There are 4 nested groupings, the coarsest first. Each group lies inside one group of the grouping before and may be the whole of it. The rows also spread widely along 11 directions, which tell nothing about the answers.
Some rows, each with its group in each grouping after it:
[ -3   6  -3  18  -9  -6  -4   3   5  15 -13 -10   2  -2 -10 -11   5   5
   8  -8  -2  14   3  -5   5   8]  Q_924 Q_801 Q_165 Fos
[ 11   6  12   0 -18 -20  -4   9  21  -5   5 -13  -9 -12 -16   8   0  -5
   5  -7   3  -1 -10   7   1  11]  Q_672 Q_477 Q_593 duk
[  3  -2  -8  -2 -18  -7 -10  -1  -1  12   9  -4 -19  16   1  13  -8  21
  12 -13  -1   0   2   1  -6 -10]  Q_924 Q_48 Q_721 Miro
[  9  -7   1   3  -7 -10   7  -4  10   0  -2  -7   5  -1  -9  12   1 -12
   1   1   0  19  -9   8   1  11]  Q_672 Q_477 Q_103 sozar
[-13   5  -3   2  17  -4  -2   6   5  -3  -3  -8 -15  15 -18  10   6   1
  11   1   3  -8   1  12   5   6]  Q_672 Q_628 Q_664 Zik
[  4  -3  -9   4   1  -7   5   1   9   1  -3  -5 -12   5 -11  10  -1   1
  -1  -7  -6   4  -2   4  -1  10]  Q_672 Q_628 Q_805 nav
[  6   0  -4   3 -11  -9   5   4  15  -3   8 -16   2  -2  -5  12   5 -16
   2   1  -9  30 -10  11  -3  10]  Q_924 Q_48 Q_168 Nugu
[ -4   5 -15   5   1  -2  -2   5  10   2  -1  -2 -10  -2 -14   1   9  -2
  -9  -5 -14  14   2  12   5   8]  Q_924 Q_48 Q_168 Ruvu
[  5 -10 -24   2   0  14  10 -26  -4  -5  -7   5  22  11  -9   1 -11  19
 -19 -12  -3  32   0 -11 -11  19]  Q_156 Q_101 Q_623 mugod
[ -1  -4  -1  12   7  -1  -1  -9  -6  -1 -23  -4  -3  11 -21  -7  -8  11
 -12   4   4  14   1  -9  -3  23]  Q_156 Q_989 Q_172 Lakad
[ 11   7  -9  13 -21 -10  -8  -1  21   2   4  -9   5  -8   8   7  -1   2
  12 -10   3  23  -4  -3  -7  -6]  Q_672 Q_628 Q_805 Rad
[ -2  -3  -6 -12   8   6   8  -6  15  -2  -6   4   5   0  -3  12   7 -11
   3  11   5  10  -6  12   1  -2]  Q_924 Q_801 Q_659 Mibi
[ -1   7   4  23   4 -10  -5  10   5   6 -33 -16 -21   1 -15 -16   0   7
   5  -8   3  -5   9 -12   6  17]  Q_156 Q_948 Q_760 Ses
[ -1  -3 -20   5   0  -2  11 -12   3  -8  14  -7   9  16 -13  15  -1   4
  -6 -16 -15  31  -5   0 -11  20]  Q_672 Q_628 Q_664 mez
[  8  13  -2   0 -14  -7 -17   1   5  -4  -7  -2  -7   3   4   1 -12  17
   6  -3  13  -3   4 -17 -21  -4]  Q_156 Q_948 Q_760 bulit
[ 12  11 -11 -17  10   9  14  -3  12  -8  -8  10  15   2   4  10   1   1
   5  -5  10 -10  -4 -22 -14  -9]  Q_672 Q_477 Q_103 refi
[  6  -3  -7  -5 -13   4  -2 -14  11   5   3   1  12   6   1   8  -6  16
  13 -16  14  12  -4  -8  -7  -8]  Q_156 Q_735 Q_535 Buke
[  4  17  -6   8  -6 -10 -16   5   2   2  -2   7 -11  -7 -20  -6  -2  12
 -11  -1  -1  -1  -1  -1  -8   9]  Q_672 Q_665 Q_579 redi
[  4   4   0  -8  -3  -1  -2  -3  16 -11   3  -4   6   2   2  14   0  -6
   8  10  12  16  -9   1 -14  -4]  Q_156 Q_989 Q_172 fasi
[  1   6  -9  -7 -14 -10   5   6   3  16  15   1  -7   0 -19   5  12   9
   5 -24 -19  -1  -3   4   7   0]  Q_924 Q_48 Q_721 gipe
[ -4   2   2   1  -8 -15  -9   3  -9  22  -8   5 -20   5 -17   1  -1   9
   3   4  -2 -14   2  10   2   0]  Q_924 Q_801 Q_490 Dum
[ 16   5   5  -1  -8  -6   0   2  25  -6 -20  -2   0 -25  -3  -3  -2  -7
  -7  10  12   4  -4   0  -1   3]  Q_156 Q_101 Q_623 Kagef
[ 10  23 -20  18 -16   0 -22   2  29  -9  -9   2   1 -29   7 -13   2   4
 -15   0  -4  32   3  -8 -11  -1]  Q_924 Q_715 Q_449 Tuma
[  7  -8  -4   7  -8   2  -3 -13   1   3 -15  -9   0  18   8   5 -18  12
   7   2  12  19   0 -13 -15   4]  Q_924 Q_801 Q_659 Mibi
[  4   3  -4  14  -8  -6  -7   2   0   5 -15 -11 -19   9 -12  -7  -9  16
  -6 -11  -6   4   5 -13  -8  18]  Q_924 Q_801 Q_659 Mibi
[ -3  -5  -3   1  -6  -9 -11  -6  -9  -5  13  -7 -10  26 -17  15 -14  19
   3  -1   6   8  -4   6 -14  16]  Q_672 Q_628 Q_805 nav
[  8   0 -13  22 -10 -12   1  -1   5  14  -4  -8 -12   6  -4   5  -2   2
   1 -17 -14  21  -2  -2  -2   9]  Q_672 Q_665 Q_579 redi
[  1   2  -5   3  -6   5  -4 -11   5   5  -7  -3  16   6   2   1  -4  11
  11   2  13  21  -4  -8  -5  -1]  Q_924 Q_715 Q_449 Tuma
[ -4  -7   6 -15   0  -6  17  -9 -23   9   6   1  26  20 -26  10   3  -9
   4  20   3  19 -13   8  -2  15]  Q_924 Q_48 Q_721 gipe
[  2   4  -3  -2  -6  -2   5  -6  -2  21 -13   5  17   1  -2  -1   2   4
  13   4   9   2  -2  -8  -2  -9]  Q_924 Q_801 Q_490 Dum
[-12  19 -17  -6  10   7  -7   5   0 -14  10  -2   5  12 -10   3   7   4
   0   6  -1  14   1  -1 -13   2]  Q_924 Q_48 Q_721 Miro
[-15   2   4   2  -4  -4 -14  -2   0  -8  14 -11  -4  12 -35   1   3  15
  -3  -2  -1  17  -4  20   3  29]  Q_924 Q_801 Q_659 Mibi
[ -2  15 -19   4  -2   4 -17  -4  11   0  -4  14  -4  -9  -9  -7   4  19
 -10  -9  -2   5   5  -4  -6  -6]  Q_156 Q_989 Q_172 fasi
[ -1  -4  -9  -4 -11   2  -6 -16   1  13  -2   9   4  10   0   8  -4  25
  14 -17  10   0   2  -4  -2 -10]  Q_156 Q_948 Q_760 bulit
[  8   5  -2  -4   3   0  -3   0  18   2 -22   4 -11  -6   9   6  -2  -2
   8  10  15  -8   0  -6  -6 -17]  Q_156 Q_989 Q_172 fasi
[  1  -2  14  -9  -4  -1  -8  -4  10  -7  -9   0   4  -6 -20   1  -3   6
   0  19  22   0  -8  12   8  10]  Q_924 Q_48 Q_721 gipe
[-11   6  -6  -1  16   1   8   1  -8   5 -12   2   3   8 -23  -5  11  -9
  -5  13  -7   7   1   5   1  14]  Q_924 Q_801 Q_659 Mibi
[ -2  23 -28  15   5  -3   4   7  10   1  -2   1  18  -9   0  -6  16 -16
  -1   1 -14  30   2  -7 -10  -4]  Q_672 Q_628 Q_805 nav

New rows. What belongs after each?
[  5   0 -15  -8  11   8   5  -8   5   9 -23  19  -5  -6  -2   2  -1   0
 -12  12   1  -3   2  -2  -1  -6]  Q_924 Q_715 Q_449 Tuma
[  1  10 -19  -5  -2  -6   7  -5  15   1  12   8  16  -8   1  15  13 -17
   5   5  -7  21  -8  10  -6 -12]  Q_672 Q_628 Q_664 mez
[ 11 -10  -2   0 -10  -8   6 -17   5  -3  -1   0  13   2  -8  13 -10  -3
  -6  10   6  24 -11   3  -9  13]  Q_672 Q_628 Q_664 mez
[ -4  -1 -18  -1   4   0   3 -10  -7  11   1  15   8   8 -12   7   5   3
  -3  -5  -7  10  -1   7   0  -1]  Q_672 Q_477 Q_103 sozar
[  1  -3  -5  -1  -1   5  -1 -14  10   1  -6   4  13   3  -8   6  -4  13
   8 -10  15   4  -4   0   5   2]  Q_672 Q_477 Q_593 duk
[  6   8   0  -8  -6  -3 -10   3  20  -6  -2   1 -14 -11 -11   5  -1  10
  -3  -1   5  -6  -4   2  -2   4]  Q_924 Q_715 Q_449 Tuma
[  1   3 -27   5   1  18 -12 -22  -5   6 -13  15  15  21  15   2 -18  39
  11 -11  22   4   9 -27 -17 -17]  Q_672 Q_628 Q_805 Rad
[ -5  -7  -5   7  -6  -3  -2 -12   9  12  -6   3   2  -2 -11   3   7   8
   8 -11   4  13  -2  12  13   3]  Q_156 Q_948 Q_760 Ses
[  5   6  -6  -8  -5   5 -10  -8   6   0 -11   8   2   3   2   2  -9  15
   2   8  16  -1   1  -8 -14  -7]  Q_924 Q_801 Q_659 Mibi
[  6   3  -7 -23  -4  -3   2  -4  15  -3  10  13   2 -10  -1  20   5 -14
  -4  19   1   9 -11  17  -9 -10]  Q_924 Q_715 Q_449 Tuma
[ 12   2   5  10 -14  -6  -2  -2  26   0 -14 -11   3 -14   1   0   0  -2
   7  -3  10  17  -7  -7   0   1]  Q_156 Q_989 Q_172 fasi
[ 20  14  -2   4 -25 -20  -4   3  14   2   1  -7   4 -10   6   6  -7  -2
   6  -1   3  10  -7 -15 -20  -7]  Q_672 Q_628 Q_664 mez
[  8   1   2  -4 -22  -3   5 -10   7  18   0  -3  21   0  -5   0   0  15
  19 -16   9   8  -7 -13  -2  -4]  Q_924 Q_801 Q_659 Mibi
[  4  18  -8 -19  20   9   4   9  17  -6 -25  17  -3 -16   0  -1   8 -14
  -5  25  11 -19   2  -3  -1 -17]  Q_924 Q_48 Q_721 gipe
[  1 -10   2   1  -8  -1   6  -4  16  17  -9 -13  -9   9  -5  10  -1  17
  24 -25   7  -9  -2  -1  13   0]  Q_924 Q_801 Q_490 Dum
[ 10   7 -14  16 -18  -3  -6  -3  12   2  -7  -9   4  -3   2  -6  -6   9
  -4 -12  -6  26   3 -16 -13   8]  Q_924 Q_801 Q_165 Fos
[  6   2   4   7 -18 -12  -8  -4   4   4   4  -8  11   2  -8   5  -2   5
  11  -4  10  17  -8   0  -5   4]  Q_672 Q_477 Q_103 sozar
[  3  -6  -3  -8   1   2  14 -11   6  14  -9   4  15   1  -3   9   4  -5
   9   6   5  12  -8   2   5  -4]  Q_924 Q_715 Q_449 Tuma
[  8  20  -6   4  -5  -6 -14   9  16  -8 -10   1  -5 -13  -5  -3  -2   8
  -1   2   8  -5   2 -10 -10   0]  Q_672 Q_628 Q_805 Rad
[ -8   8 -12 -13  19  15   5  -6  10  -8  -7   8  14   5  -9   4   7   0
   4   4  13   2  -1  -1  -3  -4]  Q_156 Q_735 Q_535 Buke
[  3  -9 -10  18  -5   3  -4 -15  15   4 -23  -5   3   2  16   4  -7   3
  11   0  15  27   2  -2   1  -4]  Q_156 Q_948 Q_760 Ses
[  2  -2 -11  -2 -10  -2  -8 -12   5  10  -6  11   1   1  10  10  -2   6
   9   1   9   9   2   4  -7 -17]  Q_156 Q_948 Q_760 bulit
[  5   0 -19   1   1  -5  10  -7 -20   4  -2   1  -5  28  -1  10 -10   2
  -9  -1 -14  19   2 -19 -31   6]  Q_156 Q_989 Q_172 fasi
[ 15   5   2   6  -1  -7   7   6   7  12 -40  -2 -17  -5   2  -8  -7   6
   4  -8   7 -23   8 -29  -4  -2]  Q_156 Q_948 Q_760 bulit
[-11  13  -9  -6   7   6  -6  -2   0  -9   6   0  11   8 -19  -2   6  13
   1  -1   7   8   1   3  -5   9]  Q_156 Q_101 Q_623 Kagef
[ -2  17 -22   7  -1   0  -7  -3   5  14  -6  22  20 -16   0  -6  16  -9
   0   6  -2  18   1   5   1 -21]  Q_672 Q_477 Q_103 sozar
[ -2   1  -4  17 -19  -9 -13  -3  15   0   4 -15   1  -3  -6   2   0   2
   3  -2  -1  35  -4  13   0  13]  Q_924 Q_801 Q_490 Dum
[-10  -2  -6  -5   4   0  -8  -1  12  -3   5  -1 -11   4 -13  11   6   6
   6  -1   5   2   0  24   8   1]  Q_156 Q_101 Q_623 Kagef
[  7   1  -8  17   1   4   8  -7   6   6 -23  -8  17   5  -4  -7  -2   7
   8 -15   7  15   0 -23   1   8]  Q_672 Q_477 Q_103 sozar
[ -2   7   0  11  -9  -5  -9   1  10  10 -11  -4   0  -6  -9  -8   4   5
   7   0   4  10   0   1   5   2]  Q_924 Q_801 Q_659 Mibi
[  8 -11   7   0  -5 -13   8  -6   4   9 -10  -4   2   6  -5  16  -5 -16
   9  11   9   9  -9  10   1   3]  Q_672 Q_477 Q_593 duk
[  5  -8  -9  -6  13   8   5 -11   9 -13 -13   7  -2   5 -14  10  -6   4
 -15   1   5   1  -3   2  -1  16]  Q_672 Q_477 Q_103 sozar
[ -2   3 -10 -24  11  15  -1 -10  23 -22   2  13  13  -7  -1  16   3  -8
  -6  24  16   9  -7  15  -7  -3]  Q_924 Q_801 Q_165 Fos
[ -5   7  -9  17   7  -1 -10  -8 -14   9 -24   6  16  13   5  -5  -7  -8
   6  29  18  22   5  -2 -11  -7]  Q_672 Q_477 Q_593 duk
[ -2   2 -22  -5  -4   8  -2  -7   4   4   6   8  -6   5 -13   4   2  25
  -6 -22 -11   2   3  -1   3   2]  Q_924 Q_48 Q_721 Miro
[  2   8 -18  11  -3   3  -6  -7  14  -6  -2   3  15  -9 -10  -4   2  10
  -8  -7   1  24  -2  -2  -2   9]  Q_672 Q_628 Q_805 nav
[ 17   8  -3  16  -8  -2  -7   0  25 -16 -23 -12  -8 -15  -6 -11  -9   8
 -18  -8   2  17   0 -21 -11  21]  Q_156 Q_989 Q_172 fasi
[  3   1   2 -12   2  11  -4 -11   5   3 -19  17  12  -9 -21  -8  -2  22
  -6   6  20 -11  -3  -4  11   5]  Q_924 Q_48 Q_721 gipe
[ -7  13   0  18   1  -5  -9   5   8  -2 -13 -14   0   0 -17 -11   6   5
   5  -3   4  16   1  -7   1  12]  Q_156 Q_989 Q_172 Lakad
[ 10  11 -21  12  -6  10 -15 -10  19  -5 -21  12   3 -19   6 -12  -7  14
 -20   2   4  22   5 -13  -9   1]  Q_924 Q_715 Q_449 Tuma
[ 12   7   3   9 -21 -13 -19   6   9  14 -17   0 -19 -12   1  -6  -8  11
   3   7   8  -6   3  -3  -2 -10]  Q_924 Q_48 Q_721 Miro
[ -1  12  -8  -2  20  -4  -5  14  14 -12 -16  -1 -21   1   0  10   1 -14
   1  22   8 -11   3   6  -9  -5]  Q_672 Q_628 Q_805 nav
[ -6  13   3  10  -4 -12 -15   6   4  14  -9  -1   0  -2  -9  -3   5   3
  21   9  15  -4   0   6   4 -12]  Q_672 Q_628 Q_664 Zik
[ -1   0 -20  11  -4   9 -10 -11  18   6 -14  12   4 -15  -6  -8   5  12
 -13  -7  -1  21   4  10  14   1]  Q_924 Q_48 Q_168 Ruvu
[ 20  10   4   7 -19 -18   4   8  28  15 -15  -5   2 -26   6   2   6 -17
  14  -7   4   0  -6  -6   6 -14]  Q_672 Q_477 Q_593 duk
[ 16   6   2   9 -25 -15  -3  10  27  13  -9 -18 -18 -13   6   2  -3   7
  16 -21   0  -3  -2 -10   0  -5]  Q_924 Q_801 Q_490 Dum
[  1  -1  12 -15  14   7   8  -4   6   7 -27   3   9   4  -3   5  -1  -2
  18  22  29 -15  -6  -6   5  -9]  Q_924 Q_715 Q_449 Tuma
[ -4   5  -4  -6 -12  -5 -10   1  13  12  15  -5 -11  14  -3  17   1  27
  35 -36  11 -21  -1   2   6 -18]  Q_672 Q_477 Q_593 duk
[ -4  15  -3  -3  -8   1 -14  -3   1  13  -8  14  11 -10 -18 -14   5  19
   2   1   9  -5   1  -3   1  -4]  Q_924 Q_801 Q_659 Mibi
[  6   0 -13  -9  15   0  20   1   7   5 -16   6  -7   4  -1  14   3 -16
   0  -1  -5  -9  -1  -3  -2  -4]  Q_672 Q_477 Q_593 duk
[  0  23 -16  -5  10  10  -3   6  31 -10 -10   6   7 -23   4  -2  14 -10
  -1   7   5   8  -1  -2  -1 -12]  Q_924 Q_715 Q_449 Tuma
[ 13   7  -5 -11 -13  -5  -1   2  36  11  -3  12   0 -28   6  12  10   1
  17 -12  10 -16  -7   5  11 -27]  Q_672 Q_628 Q_805 Rad
[ -3  17   1 -14   6  -1  -8   4   7  -8   2  12  15  -8 -18   2   9  -1
   3  13  15  -7  -6   6  -3  -4]  Q_672 Q_477 Q_103 sozar
[ 26 -17  10 -17  -7 -10  32 -11  19  -5 -12  -5   8  -8  -1  23  -5 -25
  -6  11   3  15 -19  -4  -9   9]  Q_156 Q_989 Q_172 Lakad
